There are 4 ways to turn a row about zero (a turn may also mirror it). The second row of each pair is the first, turned, with some noise. The first 36 pairs use one turn. New pairs use 2 turns, one after the other, and a turn may come again.
Known pairs, each followed by its turns in order:
[ 30.0 -20.6   9.5 -40.8  -5.4 -45.3  40.4  41.8]
[ 42.4 -23.7 -42.8  15.9  54.4  30.3  -6.9   8.2] : N

[-22.2  -8.3  27.2 -44.6 -34.8  25.9  -1.6  28.4]
[  8.4  10.2   5.8 -38.3 -51.7 -39.0   8.0   5.6] : D

[-20.3  -6.6 -19.4 -34.1 -30.4  44.7  38.0  40.8]
[ 18.7   2.7 -12.7   3.2 -40.7 -71.6 -31.0   4.2] : D

[  9.5  39.9 -40.0  28.3 -29.7  17.1 -41.7   8.4]
[ 31.0  20.0 -20.2 -27.9 -28.3 -40.6 -31.2  21.9] : F

[-11.4  -0.1  43.3  -1.0  42.3  -0.6  -3.4   4.2]
[-44.3 -16.0  -1.8 -15.9  31.3   8.2  -2.0 -13.9] : F

[  7.9 -11.2  -3.8  -0.4 -27.7  -5.5 -17.0   9.7]
[ -4.8  16.8 -18.8   3.7   2.4   8.1   9.6 -21.0] : N

[ -0.9 -13.2  19.8 -40.9  28.7 -21.2  15.1 -20.4]
[-37.2   7.2   6.2  20.9   8.4  48.9  13.0  -6.3] : F

[ 13.3  11.3   5.4 -34.1  45.2  45.6 -41.1  30.5]
[59.5 64.7 22.5 -4.8  0.0 -3.5  6.8 -7.2] : D

[-18.7 -32.4 -16.6 -42.1 -29.9  24.2 -15.2 -35.8]
[30.0 57.9  4.3 14.0 15.6 21.7 29.0 22.7] : F

[ 19.4 -34.9  12.4 -41.7  -3.3 -39.2 -10.9 -10.8]
[ -5.3  -4.9 -25.3  46.2   8.8  45.0   8.5  20.1] : F

[-27.2 -14.9  26.2 -37.5  35.3  39.1  30.1  38.7]
[ -8.1  23.9  -3.4  -3.9 -41.9  65.4   9.3 -37.0] : J

[ 15.0  39.5  -4.5  -7.7   0.9  40.1 -27.7   1.2]
[  8.3  21.8 -22.7 -52.1 -16.6   2.8 -12.7   1.0] : F

[ 16.9 -18.5  12.5 -22.2 -17.5  -2.4  29.8  -9.2]
[ -5.6 -28.0  22.5   4.8 -28.2  -3.9 -10.2  13.9] : D

[ 22.4 -10.5   2.8  43.2 -41.4   4.8 -11.4  20.8]
[ -5.3  36.5  11.1  -2.9   9.5  38.0  14.3 -32.9] : N

[-11.3  25.6 -20.2 -32.8 -35.5 -29.0  28.8  -2.2]
[ -5.5   5.0  15.9  14.7 -51.1   4.3  27.4  34.6] : F

[-40.3  27.8 -24.0 -28.3   3.6  15.9 -42.0  -1.1]
[-48.4 -18.5 -11.1  11.1 -20.0 -39.3  32.6   9.7] : N

[ 38.0  31.5 -44.3 -40.8 -16.9   4.5  -9.6  -2.5]
[ -4.3  -3.1  26.4  -8.3  61.4  -8.2  29.5 -33.1] : J

[-30.7  -8.5 -10.7  35.7   2.9  20.1  21.9  43.8]
[ -7.7 -21.8  15.9   0.2 -63.7   2.2  17.7  -2.2] : J

[-40.2 -28.0   7.0 -10.2  17.8 -28.4 -45.5  19.0]
[-45.3  23.9 -31.3  46.3 -15.8   1.6   8.0  16.5] : J

[-25.7  29.4  25.2 -33.5  -4.3 -23.6 -22.7 -16.0]
[ 16.8 -25.5 -11.7  18.6 -15.8 -43.5  26.5 -11.9] : N

[ 34.7 -39.2  18.7 -10.1 -34.8 -20.3  26.6 -17.9]
[ 20.4 -14.8 -23.3  45.2  -7.7  16.0  40.5 -14.1] : F

[-26.1  43.0   7.4 -24.1  -3.9  18.8 -36.7  35.0]
[-31.5 -10.5   5.6  40.2   6.5 -24.7  48.9   6.5] : N

[-18.2 -24.9  28.5 -44.0   6.0  31.0 -20.7  37.3]
[-49.3  30.9   7.3   3.4 -16.5  52.2  -1.9 -12.2] : J

[ -8.1  43.1   8.7  31.3  41.7  10.3  24.1 -29.9]
[ 57.0 -40.4 -29.1   4.2  -6.3  21.5   0.0   2.7] : J

[  0.1  33.4 -36.8   4.9 -26.3   8.8   3.3 -11.3]
[ 13.9 -21.2 -27.1  11.1  24.8 -22.7   1.2  21.5] : D

[  9.4 -11.9 -13.8 -32.0  23.5  25.2 -17.1  18.9]
[-35.7  -8.4 -13.3  26.5  13.2 -11.8 -22.0  14.1] : N

[ -6.1 -20.3  -0.6  33.9  14.0 -31.4 -24.8   1.8]
[-27.5  11.7 -15.5   9.6   5.2  31.2  17.5 -17.6] : D

[-17.2  37.3 -23.0 -37.7  -3.3  33.3   9.0 -40.1]
[  5.8 -12.7 -31.4 -47.3  35.4  22.0  38.1 -14.0] : J

[ 19.9  23.1  -4.2  37.8 -11.1 -40.0  25.7  28.1]
[ 20.9 -32.7  22.3  26.8 -13.1 -43.4 -21.2 -25.8] : J

[ 37.8   0.7  -5.9  15.1 -10.9 -21.1 -14.9   4.3]
[  4.3  -4.3  28.1  21.7  21.6 -22.4 -10.2   7.0] : J

[-43.9  -3.7 -14.3 -44.9  -0.8 -37.3  28.8  13.6]
[-26.0  -4.5  51.2  19.8 -10.7  23.0  20.3  42.9] : F

[44.7 -6.3 -2.2  0.2 -1.2 18.9 -3.1 24.1]
[-14.1   8.5  -4.0  34.3  11.3  36.4 -21.2  -0.6] : N

[ 29.4  24.7  -1.9  -3.0  17.9 -14.1  29.1 -43.0]
[  4.5 -30.3  33.7  14.0  34.8  16.6 -16.9  25.0] : D

[-16.8  36.1 -15.5  24.9 -17.3  -9.2 -30.1 -26.2]
[-17.8  -9.7  11.9 -20.4 -39.3  -6.4  34.1 -28.4] : N

[ 12.9  -1.2  33.6  -1.5 -22.1  17.0 -24.9 -44.3]
[ 23.8 -37.4  13.2 -34.4  -4.6  29.0  23.2  -7.2] : D

[-27.1  37.2  37.8  -7.2 -44.3  20.7 -21.8  25.3]
[ 11.6  13.3 -31.1 -69.2 -17.5 -20.1   5.0  20.1] : D

New pairs, each followed by its turns in order:
[ 37.7  44.2  28.8 -13.1 -18.0  -0.6 -20.5  11.4]
[-15.2  20.4  -9.6  -0.4  59.8   6.8 -26.9 -19.3] : J F

[ 41.6 -19.0  -0.2 -15.9 -28.2   7.3 -33.4  -1.3]
[-50.0 -15.7  -0.9 -32.4  25.8   5.9  -3.9   3.3] : J F

[  9.7  19.3  32.0  32.9   6.6 -11.2  40.1  -5.9]
[-41.9   7.7  -7.3  15.4   4.4  33.1  18.4  21.4] : D J

[ -1.6 -24.7   7.2 -39.5  14.7   5.8  18.4 -24.7]
[ 16.9 -13.7 -14.2   8.0  -9.9   0.4 -40.7  31.2] : N F

[ 20.6  -7.0  24.0 -10.4 -40.0 -20.9 -10.6 -34.2]
[ -6.1  -4.4 -15.5 -13.3 -47.2  41.0  -2.5 -13.2] : N N

[-10.0 -17.1  -4.9 -16.1  17.7  18.9  40.2  29.8]
[ -6.0  -3.9  23.5  42.2 -22.2  24.8  18.4 -11.8] : N J

[ 11.7   8.7  -1.4  11.0  -0.8 -34.4  -5.5 -36.6]
[ -9.7  -0.9  15.7 -35.8 -10.1   5.8  30.5 -18.8] : F N

[ 34.2  38.7 -45.1 -42.5   3.6  31.9 -10.2  -2.9]
[-43.0 -22.3  25.4 -35.8  52.8  16.0   0.5 -19.5] : F J

[ 17.2   1.1  43.5 -27.7 -42.0 -15.8 -29.7 -22.0]
[ 14.1 -18.8  19.0 -12.5 -27.2 -27.2  53.3 -30.8] : F J

[-36.6  44.1  43.3  -8.8 -14.7  24.9  31.3 -22.1]
[  8.6 -27.9 -52.8  30.9  25.9 -43.1 -16.3 -13.5] : D N

[ 30.5 -26.1  -2.0  21.3  11.4 -41.0 -19.4  39.3]
[-27.6   2.3 -33.4 -33.4  13.5  46.6  -8.0   3.3] : J D

[  1.1  -1.3  17.1  25.3  15.5  29.2 -20.8  23.6]
[  6.1 -27.2 -30.6  12.2 -12.7  18.5 -29.9   7.7] : N J

[ 40.7  21.4 -13.9  19.7  15.8 -31.4 -22.7  37.3]
[ 18.5 -12.1  19.8 -58.3 -19.4 -22.1 -27.6  -8.7] : D F

[ -5.6 -33.7  24.8 -39.6  31.1  11.4  40.4 -34.5]
[-30.8 -25.3  -6.0  38.7 -55.2  27.6  11.7  17.7] : J N

[-20.1 -41.7  20.5 -36.7 -28.7   0.1  -0.1 -23.6]
[ 43.2 -28.7  17.1  -4.0 -33.5  17.0   7.6 -24.3] : F J

[  0.2  -5.7 -45.7 -34.5  25.1  33.2 -21.4 -36.3]
[ 43.8  -0.4   9.9 -12.9 -20.4  31.3  18.3 -52.5] : J J

[  2.2 -33.3 -18.4  26.3  23.0  36.0 -41.6 -27.6]
[ -3.5 -14.5  -9.2   1.0 -19.5 -57.7  46.4 -22.1] : N N

[ 40.9 -23.2  15.6  18.4  37.7 -31.1  24.5 -21.7]
[  8.1 -40.7 -15.5  -2.0  24.6  15.4   9.3 -59.2] : F D

[ -8.4  17.8  17.9  13.4 -18.0   0.4  45.0  14.4]
[ 11.0 -34.6   8.0   0.2 -19.4   8.6  39.2  -3.9] : J D

[-18.9 -15.6 -31.1  35.2 -34.4  -2.7 -13.1 -26.3]
[ -8.4  41.3  11.2  -8.3 -28.2  23.0  35.5  21.9] : N F

[ 10.6 -26.3  -1.5 -39.3   9.6 -34.3  45.0   2.0]
[ 6.0 21.7 48.1 29.2 16.8  6.3 38.8  8.3] : N J

[-41.1 -44.0  -6.3   9.7   9.1 -15.2  23.2  14.1]
[ 26.7   3.8  -6.3  26.6 -32.3  25.8 -39.7  18.7] : F J

[ 30.9   1.3 -39.3   6.0  19.0  27.7  -9.0  -4.7]
[-27.3  35.3   0.9   1.3   1.7 -34.9  28.6   3.2] : N N

[ -2.5 -36.8  18.6  28.8  25.4  12.7   1.5  39.6]
[-32.1 -36.3  19.9 -25.8 -10.3  -4.3 -34.9  10.9] : J J

[ -8.6 -18.0  -2.2   4.7 -25.6  31.5 -22.9 -36.0]
[  0.2 -18.2 -18.4  -5.3 -23.1   2.0  53.9  -9.8] : N N

[  7.8   3.8  -3.3 -30.3 -31.9  31.0  13.0 -24.0]
[ 11.9 -32.1 -23.2  42.2   3.6  21.0  11.5   4.3] : D F

[ -8.0 -44.9 -27.8 -29.0   1.2 -22.8 -24.0 -26.9]
[ 55.6  21.6  18.2 -35.3  -0.4  10.4  -4.9  14.3] : D N

[-37.7  37.8 -15.0 -43.1 -31.9  19.8 -41.9 -45.1]
[  1.6  35.0 -19.4 -16.1  27.0 -44.8 -19.4  70.6] : F D

[ 39.6 -12.4  44.3 -41.2 -11.6  10.5 -25.3 -36.2]
[-38.9 -18.0   6.5 -27.7 -28.5  30.4  -2.2  56.1] : F N

[ -0.9 -38.5   4.6  -4.8  18.3 -16.7 -30.3   4.2]
[-29.6  27.1  -1.1  21.7   7.6   1.4 -30.1   6.6] : N F

[-41.1 -33.8  24.8 -22.3 -23.8  32.1  38.6  30.2]
[ 19.8 -33.9  -3.6 -39.8  -4.1 -55.7  33.2  16.2] : J D

[-45.6  22.9   3.8 -16.6  -5.4   1.9 -12.2 -13.2]
[-19.0  25.8   5.0 -22.0   5.0 -26.8 -12.8  23.0] : F D

[  5.7  -9.7  -2.2 -17.5 -34.2 -41.2  26.1  35.8]
[ -1.0 -10.4 -52.3   3.5  24.9 -27.8 -21.8  15.9] : J J

[-29.3  32.3  24.9 -19.4 -19.5  22.1  38.6  24.3]
[ -3.4 -32.8 -38.6  22.3  17.9 -21.5  25.3 -38.0] : D N

[-11.9 -38.8 -25.1 -27.5  14.4  23.9  -9.1   9.2]
[  9.9 -12.3  22.5  12.1   9.4  52.8  -7.7   2.3] : F J

[ 32.7 -32.2 -43.8  33.9  40.5 -45.2 -29.6 -39.7]
[-10.8 -88.1  -3.6   1.8 -39.9 -12.9 -38.9 -22.6] : J F

[ 22.4  24.4 -40.0  37.3  27.7   7.7  27.6  42.3]
[-40.3  40.5  -3.1  -4.0  35.9  -7.5 -37.8  37.8] : F J

[ -6.1   4.1  42.4 -34.1 -24.6 -39.4 -19.1  25.3]
[-15.0   9.0  22.1  -1.4 -58.7  -4.4  34.1 -20.0] : F J

[ 14.9  13.5  21.0  11.6 -39.7  -5.2 -18.4  -6.2]
[ 14.8   3.6   2.8  25.2 -31.3 -26.2  -9.1  -0.8] : D D

